The rows come from 7 hidden closed curves, with some noise, and rows from the same curve form a group. Each curve winds through 6 dimensions. The rows are also pushed far along 4 directions, which tell nothing about the answers.
In the rows, zero is written as 100.
Some rows, each with its group after it:
[102, 108,  92, 145,  79, 119, 150, 143,  64,  77, 134, 100,  77,  68, 123,
 135,  84]  (0)
[123, 125, 125,  99, 125,  73,  70, 134, 133, 125,  76,  93, 105, 105, 135,
 107, 109]  (2)
[ 65, 119, 105, 109,  93,  84,  89, 123, 122, 125,  79,  51, 117,  81, 110,
  89,  88]  (5)
[ 70, 107,  76, 101,  75,  73,  91,  91,  71,  74, 101,  73, 103,  67,  69,
  69,  88]  (6)
[107,  86,  73, 127,  74, 140, 141,  88,  78,  66, 113, 138,  61,  67,  94,
 117, 120]  (5)
[ 73,  99,  90, 132,  71, 106, 109, 115,  77, 121, 115,  63, 119,  65,  91,
  86,  84]  (6)
[133,  84, 114, 106, 120,  78,  58, 113,  92,  95,  80, 129, 108,  86, 107,
 100, 115]  (0)
[ 95,  69,  84, 116,  73, 102,  96, 105,  85,  94, 113, 110, 103,  63,  78,
  84, 108]  (5)
[113, 118,  91, 132,  80,  98, 105, 134,  86,  86, 103, 116,  74,  65,  97,
 112, 101]  (3)
[131,  92, 100, 103, 108,  94,  81,  72, 118,  81, 111, 134,  90, 122,  92,
  94, 134]  (4)
[ 97,  69,  78,  76, 102,  87,  90,  40, 118,  78,  90, 124, 123, 121,  60,
  87, 119]  (3)
[139, 110, 122, 120, 120, 107,  97, 127, 108, 121,  87, 106,  91,  93, 144,
 115, 110]  (4)
[ 71,  96, 103, 107,  96,  95, 117, 113,  96, 110, 126,  58, 133, 108, 106,
 103,  72]  (5)
[110,  62,  99,  90, 114,  78,  35,  43, 114,  82,  69, 123, 129, 104,  60,
  60, 122]  (0)
[143,  94,  92, 104, 111, 100,  97,  93,  84,  66,  99, 138,  73,  76, 119,
 101, 126]  (5)
[ 78, 108, 108, 113,  87, 114, 126, 152,  83, 117, 115,  85,  89,  77, 126,
 127,  87]  (1)
[ 89,  80,  79,  99,  86,  94,  93,  64,  79,  92,  94, 114, 111,  88,  62,
  88, 113]  (3)
[104, 110,  92,  86, 110, 102,  87,  72,  84, 100,  83, 108, 108,  99,  88,
  90,  98]  (1)
[ 72,  82,  85, 103,  95, 102, 132,  54, 118,  77, 131,  73, 130, 142,  82,
 100,  87]  (3)
[100,  79,  77,  92,  93, 131, 139,  62,  89,  76, 101, 123,  88, 102,  90,
 111, 104]  (6)
[ 84,  93,  73,  91,  84, 101, 121,  64,  98,  78, 127,  98, 101, 107,  77,
  89, 106]  (3)
[ 88, 114, 100,  87, 103, 108, 120,  89, 127, 125, 112,  71, 113, 131, 107,
  97,  92]  (6)
[ 40, 130,  87,  89,  78, 106, 148, 104, 102, 122, 130,  47, 108, 119, 100,
 111,  81]  (0)
[ 88,  91,  95,  51, 115,  85,  85,  56, 101,  84,  84, 108, 104, 128,  80,
  86, 105]  (0)
[ 89,  82,  74,  94,  95, 102, 121,  64,  90,  57, 131, 103, 111, 106,  85,
  96,  97]  (3)
[ 93,  75,  95, 106,  97,  80,  50,  72,  92,  96,  85, 101, 135,  87,  58,
  66, 100]  (2)
[145, 120, 113, 121, 116,  99,  74, 125,  84,  91,  80, 123,  88,  79, 110,
 103,  88]  (1)
[ 53,  76,  63, 101,  53, 106, 116,  85,  64,  94, 107,  88,  96,  48,  64,
  78, 110]  (5)
[110,  97,  99, 100, 107,  80,  81, 103,  78,  80,  96, 119,  98,  85,  98,
 102, 108]  (2)
[ 99,  94, 101,  52, 121,  62,  51,  57, 121,  79,  65, 104, 111, 131,  69,
  69, 104]  (4)
[130,  72,  88,  76, 116,  93,  92,  50, 117,  49,  92, 144,  94, 128,  76,
  92, 114]  (4)
[ 78, 111,  89, 105,  83, 129, 139, 105,  96, 119, 116,  79,  93,  88, 113,
 106,  96]  (0)
[ 96,  96,  88, 111,  91, 127, 150, 114,  98, 112, 126,  95,  95,  87, 130,
 123, 106]  (0)
[ 82,  98,  95,  89,  98,  74,  49,  83,  74,  92,  61, 113, 109,  72,  62,
  79, 106]  (2)
[157,  79, 104,  94, 127,  98,  84,  75, 131,  70,  87, 148,  89, 122, 107,
  99, 126]  (4)
[ 44,  87,  75,  73,  80,  93, 129,  72,  87,  71, 116,  69, 115, 111,  66,
  92,  71]  (4)
[102, 148, 134, 105, 112,  97,  96, 157, 117, 143,  85,  76,  88, 112, 138,
 124,  87]  (3)
[ 93, 107, 108,  86, 104,  77,  80, 113,  89,  98,  93, 100, 101, 104,  91,
  99,  93]  (4)
[106, 116, 137, 108, 129,  86,  72, 122, 133, 125,  84,  74, 121, 126, 130,
 104,  89]  (3)
[ 57,  86,  85, 104,  78,  93,  86, 107,  57,  78, 108,  91, 113,  53,  75,
  86,  83]  (2)
[ 90,  69,  82,  83,  92,  82,  55,  64,  95,  98,  81, 112, 120,  72,  63,
  58, 127]  (1)
[ 80, 118, 107,  64, 107,  88, 105, 106, 128, 117, 112,  87, 108, 145,  97,
 106,  89]  (4)
[148,  97, 110,  97, 117,  80,  55, 106, 119,  85,  71, 136,  88,  90, 100,
  86, 117]  (4)
[ 67, 112,  82, 115,  68,  92,  91, 104,  69, 101, 110,  65, 103,  56,  75,
  67,  87]  (2)
[106, 108,  98,  91, 110,  93,  91,  71, 101,  79,  96, 105, 106, 126,  80,
  93,  89]  (1)
[124,  96,  96, 139,  91, 111, 127, 137,  91,  88, 110, 105,  78,  58, 138,
 116, 109]  (5)
[ 78, 103,  95, 119,  97, 135, 149, 105, 117, 103, 129,  75, 109, 107, 129,
 123,  83]  (5)
[ 64,  71,  88,  73,  97,  95,  99,  47, 114, 113, 111,  70, 140, 127,  76,
  70, 104]  (6)
[108, 115, 113,  84, 108,  94,  38, 102,  88, 118,  60, 128,  93,  82,  78,
  81, 107]  (2)
[141,  97, 100, 145,  96, 122, 118, 135,  85,  84, 109, 120,  68,  51, 142,
 113, 113]  (4)
[155, 104, 116, 104, 113,  72,  61, 135, 115,  85,  87, 133,  74,  87, 112,
  91, 118]  (5)
[130, 118, 120,  90, 122,  89,  79, 103, 140, 120, 104,  99, 102, 140, 117,
  91, 109]  (6)
[132, 107,  97, 142,  91, 110, 106, 138,  99,  76,  96, 119,  65,  48, 130,
 110, 114]  (5)
[119,  91, 105,  93, 112, 105, 110,  94,  99,  94, 119, 124,  87, 118, 119,
 115, 124]  (4)
[ 42, 110,  87,  84,  77,  96, 107, 109,  90, 110, 109,  56, 107,  77,  94,
  83,  84]  (1)
[126, 122, 127, 138, 110, 118, 124, 156, 132, 125, 100,  96,  89, 109, 148,
 142,  94]  (3)
[ 94, 127, 138,  94, 124,  90,  66, 128, 131, 163,  82,  68, 125, 126, 125,
 100,  94]  (0)
[ 55,  88,  87, 118,  70, 116,  88, 100,  56, 106, 107,  84, 120,  56,  63,
  81,  76]  (2)
[121, 107,  95, 137,  85, 111, 103, 145,  61,  53,  98, 132,  51,  34, 117,
 115, 101]  (3)
[ 53, 116,  98,  98,  90,  87,  98, 113,  82,  91, 111,  52, 110,  82, 102,
  86,  72]  (3)
[116, 117,  95, 152,  80, 128, 127, 160,  47,  73, 111, 127,  53,  29, 127,
 135,  95]  (2)
[126,  76,  94, 101, 108, 105,  93,  61,  97,  97, 100, 127, 109, 111,  86,
  92, 119]  (6)
[ 84, 117, 109,  97,  89,  93,  93, 142, 102, 129, 111,  85,  90,  86, 114,
  99, 105]  (1)
[ 55,  86,  75,  86,  75, 106, 126,  69,  73, 103, 132,  67, 115, 100,  74,
  79,  91]  (1)
[ 97,  75,  66,  97,  82,  97, 110,  50,  89,  57, 137, 131,  93,  98,  71,
  87, 139]  (0)
[116, 100,  87, 118, 104, 134, 139,  69, 101,  97, 124, 118, 101, 116, 110,
 122, 114]  (1)
[119,  74,  82, 141,  85, 117, 131,  85,  75,  54, 130, 119,  92,  87,  91,
 108,  99]  (6)
[ 82,  81,  95,  79, 110, 139, 170,  88, 100,  86, 125,  96,  99, 133, 127,
 138,  80]  (1)
[ 83, 122,  86, 117,  95, 118, 121,  85,  90,  91, 102,  99, 104,  94,  97,
 119,  93]  (1)
[138,  87, 123, 105, 116, 101,  97, 128, 122, 104, 110, 125,  87, 121, 127,
 119, 113]  (1)
[ 84,  75,  61,  97,  80,  97, 109,  60,  67,  43, 123, 114, 101,  71,  68,
  79, 104]  (3)
[117,  98,  97,  84, 112,  84, 110,  92, 105,  72, 123, 130,  89, 127, 107,
 119, 123]  (0)
[136,  73,  75, 129,  89, 114, 109,  72,  83,  53, 101, 141,  87,  70,  82,
  95, 116]  (6)
[ 88,  92,  92,  67, 109, 113, 114,  48, 139,  86, 100, 111, 101, 152,  84,
 102, 111]  (5)
[ 96,  44,  81,  87,  99,  99,  86,  45,  92,  68,  92, 124, 114,  91,  70,
  77, 120]  (6)
[ 84,  86,  95, 103,  95,  75,  71,  86,  82,  82,  82,  84, 110,  72,  87,
  73, 102]  (4)
[110, 107, 109,  98, 114, 118, 124,  95, 126,  97, 135, 108,  87, 137, 130,
 119, 116]  (0)
[112, 107, 119,  88, 126,  98, 120, 107, 123, 113, 113,  89, 112, 152, 128,
 124,  90]  (5)
[111,  84, 100, 131,  96, 120, 126,  95,  97,  73, 119, 108,  98, 110, 100,
 118,  87]  (6)
[150,  96, 104, 126, 111, 112,  97,  88, 125,  97,  93, 137,  93, 113, 103,
 112, 122]  (0)
[ 77,  90,  72, 114,  75,  82,  85,  63,  69,  56,  94,  95, 103,  69,  50,
  72,  99]  (2)
[103, 102, 110,  75, 109,  93,  63,  89,  95, 103,  71, 120,  91, 107,  78,
  86, 103]  (6)
[101,  91, 110, 117, 108, 125, 115, 111,  94, 110, 108, 109, 114, 106, 115,
 130,  90]  (2)
[ 91,  89,  98, 115,  95, 117, 118, 122,  73,  80, 126, 110,  99,  78, 113,
 121,  87]  (2)

New rows. What belongs after each?
[123,  89, 110,  83, 117,  65,  32,  99, 102, 101,  79, 129, 105,  82,  96,
  75, 133]  (0)
[ 74, 125,  96, 107,  80,  95,  84, 132,  63, 123,  80,  84,  91,  41, 100,
  93,  98]  (2)
[ 70,  93,  82,  93,  89,  83,  73,  70,  85,  69,  99,  90, 115,  83,  62,
  67,  92]  (5)
[ 97,  97,  94,  80, 101, 114, 116,  86,  92, 100, 118, 113,  94, 115,  97,
 105, 104]  (5)
[ 92,  93,  81, 109,  78,  85,  75,  95,  80,  60, 101, 111,  88,  62,  64,
  72, 100]  (5)
[108, 119, 135, 103, 126, 107,  91, 123, 131, 151,  88,  81, 118, 134, 131,
 118,  90]  (0)
[ 80,  61,  63,  65,  89, 101, 110,  40,  62,  65,  86, 112, 110,  85,  57,
  77,  96]  (4)
[115,  98,  95, 121, 103, 131, 133,  99,  73,  75, 135, 122,  92, 102, 111,
 126,  91]  (5)
[ 85, 105,  79, 100,  77,  89,  84,  92,  86, 102, 112, 103,  95,  69,  80,
  76, 126]  (0)
[103,  90,  78,  80, 101, 143, 184,  70,  94,  73, 126, 119,  75, 130, 118,
 139,  99]  (0)
[100,  84,  77, 132,  66, 123, 117, 113,  57,  61, 139, 125,  79,  54,  80,
  98,  93]  (5)
[ 81, 133, 125,  99, 114,  99, 100, 137, 113, 132,  83,  76, 108, 114, 126,
 128,  80]  (2)
[ 84, 103,  83, 104,  74,  75,  68, 124,  67,  77,  86,  95,  90,  37,  71,
  69,  86]  (4)
[115, 111,  81,  97,  91,  96, 129, 112,  89,  84, 116, 125,  75,  89, 106,
 121, 116]  (0)
[157, 109, 126, 141, 114,  94,  78, 147, 128,  94,  89, 127,  84,  94, 125,
 117, 105]  (5)
[ 78,  70,  80,  96,  76,  94,  74,  73,  66,  95, 105, 114, 119,  79,  43,
  72, 102]  (5)
[137,  98, 123,  93, 128, 114,  95,  89, 143, 104, 106, 138, 103, 167,  98,
 123, 104]  (5)
[ 97,  65,  73,  88,  98, 127, 154,  53, 105,  84, 129, 116, 106, 120, 104,
 115, 120]  (0)
[100, 119, 101, 108,  99, 105, 110, 144,  85,  82,  99, 107,  76,  68, 124,
 121,  89]  (3)
[101,  95,  73, 108,  84, 117, 147,  67,  75,  47, 138, 122,  76, 112,  82,
 115, 102]  (3)
[151,  90, 109,  93, 131,  84,  56,  73, 102,  50,  87, 151,  86, 111,  97,
  89, 121]  (3)
[106, 112, 109, 114,  88, 124,  96, 144,  71, 112,  93, 117,  65,  58, 112,
 107,  96]  (6)
[ 87,  77,  83, 134,  74, 116, 125, 107,  67,  92, 127,  85, 111,  65,  94,
  98,  87]  (1)
[139, 123, 129, 118, 122,  96,  73, 136,  98, 117,  90, 114,  88,  96, 132,
 112, 106]  (3)
[124,  87, 125,  90, 122,  74,  51, 119, 111, 108,  76, 111, 102,  91, 120,
  86, 119]  (6)
[147, 121, 111, 137,  99,  80,  62, 161,  73,  79,  80, 136,  64,  42, 110,
 104, 102]  (0)
[111, 122, 113, 112, 101,  82,  47, 129, 114, 137,  76, 113,  98,  71, 104,
  91, 131]  (1)
[116,  99,  90, 131,  83, 111, 132, 138,  67,  91, 138,  97,  76,  51, 136,
 105, 107]  (6)
[101,  82, 103,  54, 114,  75,  44,  75,  93, 120,  68, 109, 118,  98,  77,
  61, 114]  (1)
[128, 102, 119, 114, 106,  88,  68, 142,  76, 111,  86, 105,  98,  71, 106,
  92,  85]  (1)
[ 84, 117,  85, 132,  67,  89, 109, 145,  55,  91, 113,  90,  87,  41,  95,
 105,  88]  (0)
[ 79,  78, 105,  86,  98, 104,  85,  74, 108,  94, 111,  95, 109, 123,  77,
  80,  97]  (6)
[116,  57,  99,  72, 118,  69,  51,  61, 101,  76,  76, 127, 112,  99,  84,
  70, 131]  (6)
[123, 121, 116, 112, 129, 122, 117, 112, 113, 100, 115, 105,  99, 120, 143,
 127,  92]  (5)
[ 94, 118, 108,  82, 110,  90,  94,  94, 112,  97, 109,  98,  95, 133, 100,
 103, 103]  (0)
[ 57, 100,  86,  92,  82, 123, 140,  98,  86, 107,  99,  74, 102,  91,  97,
 110,  77]  (6)
[ 51,  98, 105,  88,  97,  88,  99, 110, 108, 131, 115,  51, 133, 102, 112,
  92,  92]  (0)
[100, 110, 120,  59, 130,  84,  77,  95, 118, 113,  78,  99, 108, 137, 109,
 101,  98]  (0)
[138, 104, 107, 106, 111,  82,  54, 104, 110,  71,  85, 137,  84,  91,  90,
  87, 112]  (5)
[ 67,  87,  96,  99,  94,  88, 105,  95,  91, 102, 121,  63, 137, 105,  90,
  91,  77]  (5)
[ 91, 114,  92,  75,  98,  92, 100,  78, 108,  89, 103,  99,  91, 121,  82,
  89,  98]  (4)
[ 64, 146, 115, 103,  88,  92, 101, 153,  97, 137,  89,  56,  91,  85, 116,
 109,  79]  (3)
[107,  87,  87,  81, 105, 130, 154,  83, 102,  90, 115, 113,  94, 126, 111,
 124,  91]  (4)
[ 60,  86,  93,  67,  92, 118, 116,  68, 103,  89, 109,  90,  98, 126,  79,
  91,  89]  (6)
[121, 116, 122, 119, 108, 120, 100, 130, 140, 129,  90, 113,  91, 116, 119,
 126, 104]  (5)
[105,  73,  92,  72, 117, 117, 116,  49, 131,  90, 115, 118, 114, 146,  98,
 102, 115]  (5)
[128,  89, 101,  76, 122, 104, 100,  82, 124,  98,  90, 127,  97, 118, 115,
 105, 121]  (0)
[ 83, 124,  88, 128,  91, 142, 165, 100,  96, 111, 134,  81, 102, 105, 126,
 136,  89]  (1)
[ 96, 121, 107,  97, 102,  75,  93, 130, 100,  97, 105,  93,  98, 102, 108,
 110,  95]  (0)
[108, 118, 118, 138, 100, 124, 140, 152, 126, 116, 129,  93,  88, 108, 149,
 144,  96]  (1)
[ 76, 101,  74, 107,  94, 127, 141,  56,  87,  64, 112, 110, 102, 108,  85,
 122,  95]  (1)
[ 55, 122,  72, 115,  60, 111, 135, 104,  84, 102, 113,  63,  94,  72,  81,
  94,  80]  (0)
[109,  98, 111, 132,  95,  91,  56, 130,  93, 109,  83,  97, 106,  51, 104,
  80, 101]  (0)
[ 93, 110, 118, 124, 108, 129, 150, 154,  97, 132, 137,  76, 112, 106, 156,
 147,  76]  (2)
[126,  63,  98, 102, 101,  96,  89,  87, 118,  91, 105, 130, 106, 107,  86,
  93, 119]  (5)
[105, 118, 121,  96, 100, 108,  77, 145,  99, 114,  89, 107,  70,  80, 115,
  96,  96]  (6)
[164, 121, 110, 113, 110,  96,  61, 133, 104, 102,  70, 141,  67,  63, 115,
  89, 120]  (4)
[115,  96, 127, 105, 111, 102, 106, 145, 127, 134, 115,  92, 101, 120, 137,
 117, 101]  (1)
[106, 101, 114, 117, 104,  76,  68, 116, 127, 103,  82,  92, 114, 102,  92,
  91,  95]  (5)
[125, 133, 107, 100, 106,  97,  90, 109, 126, 114,  80, 112,  84, 113, 102,
 105, 105]  (0)
[118, 122, 123, 121,  95, 109, 127, 165, 120, 127, 113,  96,  76, 110, 133,
 135,  93]  (5)
[127, 116,  94, 119, 114, 123, 114,  74, 103,  87, 100, 135,  93, 111, 107,
 126, 115]  (1)
[ 89,  76,  74,  86,  90, 106, 122,  71,  89,  91, 120, 111, 105,  91,  96,
  98, 123]  (0)
[119,  62,  78,  70, 105, 108,  98,  49,  93,  57, 104, 148,  83, 102,  83,
  86, 131]  (1)
[ 99, 138, 118, 127, 109,  90,  75, 124, 111, 128,  80,  78, 121,  99, 105,
 107,  80]  (1)
[ 74, 133, 124,  74, 111,  77,  91, 150, 103, 131,  84,  57, 104, 104, 128,
 107,  69]  (4)
[ 42,  97,  98,  75,  87, 103, 137, 107,  99, 132, 130,  30, 127, 119, 107,
  90,  64]  (1)
[128,  69, 103, 107, 116, 125, 126,  85, 102,  84, 104, 130,  96, 118, 117,
 126, 108]  (6)
[140, 115, 112, 137,  99,  98,  60, 132, 108, 107,  68, 118,  85,  60, 103,
  89, 105]  (0)
[111, 109, 116,  67, 115,  85,  89, 133, 108, 116, 102, 118,  89, 113, 118,
 113, 107]  (4)
[137,  98,  90, 118, 106, 106, 115,  79, 104,  72,  99, 126,  93, 111,  93,
 111, 102]  (6)
[ 49,  85,  68,  49,  97,  92, 126,  30,  96,  86, 126,  79, 136, 142,  66,
  88,  93]  (3)
[133,  99, 106, 107, 111, 106, 109, 129,  97,  85, 122, 132,  74,  86, 140,
 119, 122]  (0)
[ 83, 111, 103,  78, 107,  82,  85,  85, 134, 109, 109,  86, 110, 131,  96,
  88, 112]  (0)
[ 67,  98,  95,  94,  80, 121, 106, 109,  71, 114, 100,  89,  91,  73,  91,
  92,  90]  (6)
[ 82, 100,  86, 120,  80, 130, 153, 127,  91, 119, 125,  77,  98,  70, 130,
 118,  94]  (0)
[ 98,  83,  77,  87,  91, 111, 123,  83,  91,  82, 107, 113,  91,  81, 101,
  98, 113]  (0)
[ 69, 101,  85, 140,  72, 104, 108, 120,  56,  77, 122,  76, 108,  48,  88,
  95,  72]  (5)
[107,  68, 103,  94, 112, 101,  99,  69, 122,  65, 108, 113, 103, 132,  93,
  98, 103]  (6)
[ 98,  85,  80,  86,  89,  94,  88,  90,  58,  85,  74, 111,  97,  56,  78,
  79,  93]  (4)
[121, 103, 100, 106, 103, 100,  83, 112,  90,  73,  97, 121,  73,  67, 115,
  92, 112]  (3)
[105,  88, 115,  51, 132, 105, 106,  77, 128, 128,  97,  99, 117, 158, 116,
 105, 103]  (1)
[120, 118, 116, 101, 117, 118, 146, 145, 111, 101, 110,  98,  71, 109, 163,
 142,  93]  (6)
[135,  82, 100,  87, 128,  96,  69,  57,  94,  77,  69, 136, 115, 112,  81,
  90, 100]  (1)
[117, 118, 133,  94, 134,  98,  96, 114, 137, 149,  80,  77, 117, 139, 143,
 116,  98]  (4)
[ 78, 124, 103,  96,  96,  98, 102, 115, 105, 125,  80,  75,  96,  86, 113,
 103, 101]  (5)
[138,  80, 124,  81, 141,  96, 101,  94, 131,  94, 104, 132, 100, 152, 134,
 128, 123]  (4)
[159, 114, 104,  95, 116,  86,  67, 103, 115,  93,  91, 153,  76, 102, 102,
  97, 134]  (3)
[130, 103, 111, 145, 100, 101,  86, 143,  95,  99, 104, 109,  98,  67, 120,
 106,  97]  (2)
[118,  67,  91, 100, 106,  85, 105,  67, 110,  58, 106, 115, 104, 121,  87,
  96, 109]  (5)
[114,  70, 109,  94, 123, 105,  94,  61, 146,  98, 106, 115, 134, 161,  87,
 106, 101]  (5)
[ 87, 102, 120,  62, 129,  90,  82,  62, 149, 125, 105,  85, 128, 174, 104,
  93, 113]  (0)
[145,  97, 107, 148, 100, 105, 106, 155,  79,  89, 112, 131,  82,  56, 135,
 128, 110]  (0)
[ 81,  75,  91, 101, 101, 112, 144,  75,  94,  77, 117,  83, 116, 125, 100,
 118,  82]  (4)
[ 64, 118,  96,  91,  83,  85, 103, 122,  79, 114, 104,  65, 101,  83,  96,
  92,  85]  (5)
[114,  93, 107,  76, 115,  76,  88,  91, 133,  87, 100, 104, 100, 133, 100,
  92, 107]  (5)
[ 88, 111,  79,  93,  81, 121, 146, 109,  69,  92, 112, 101,  73,  75, 109,
 115,  94]  (0)
[ 67, 121, 113,  84, 107,  79,  81,  89, 126, 147,  81,  50, 141, 138,  84,
  87,  80]  (4)
[133, 121, 120, 100, 116,  84,  57, 117, 100, 108,  69, 126,  81,  97, 104,
 100, 115]  (3)
[ 26, 105,  94,  77,  78, 123, 132,  97,  84, 126, 110,  49, 111, 105,  88,
  99,  68]  (6)
[129, 115, 117,  98, 117, 110, 102, 122, 131, 129,  82, 120,  85, 113, 130,
 123, 120]  (3)
[ 74, 111,  93, 110,  77, 110, 127, 125,  73, 122, 133,  64,  99,  78, 109,
  95,  84]  (1)
[158,  95, 117, 143, 105, 114,  75, 136, 114,  97,  95, 151,  82,  80, 111,
 111, 113]  (5)
[ 98,  92,  97, 101,  99,  94,  63, 105,  87, 116,  71, 114, 110,  55,  94,
  85, 117]  (1)
[ 63,  89,  97,  85,  99, 113, 131,  79, 121, 128, 125,  56, 130, 133, 108,
  95,  90]  (6)
[132, 118, 129, 118, 106,  98,  98, 158, 121, 135,  96, 108,  84, 109, 128,
 125, 103]  (5)
[125,  97, 105,  74, 125,  80,  58,  85, 107,  71,  67, 143,  93, 105,  91,
  97, 115]  (3)
[108,  71,  73, 134,  79, 114, 113,  66,  75,  45, 132, 130,  88,  80,  74,
  95, 117]  (0)
[ 82, 113,  87, 112,  82,  90, 103, 127,  73,  95,  97,  85,  88,  44, 112,
  96, 103]  (2)
[ 52, 124,  96,  98,  79,  78,  94, 110,  86, 125, 114,  40, 121,  91,  84,
  72,  75]  (6)
[ 96,  69,  92,  90, 102, 101,  79,  61,  78,  90, 112, 117, 128, 110,  65,
  81,  99]  (2)
[ 84, 106,  88,  57, 104,  73,  95,  79, 112,  91,  92,  99, 105, 122,  85,
  93, 105]  (0)
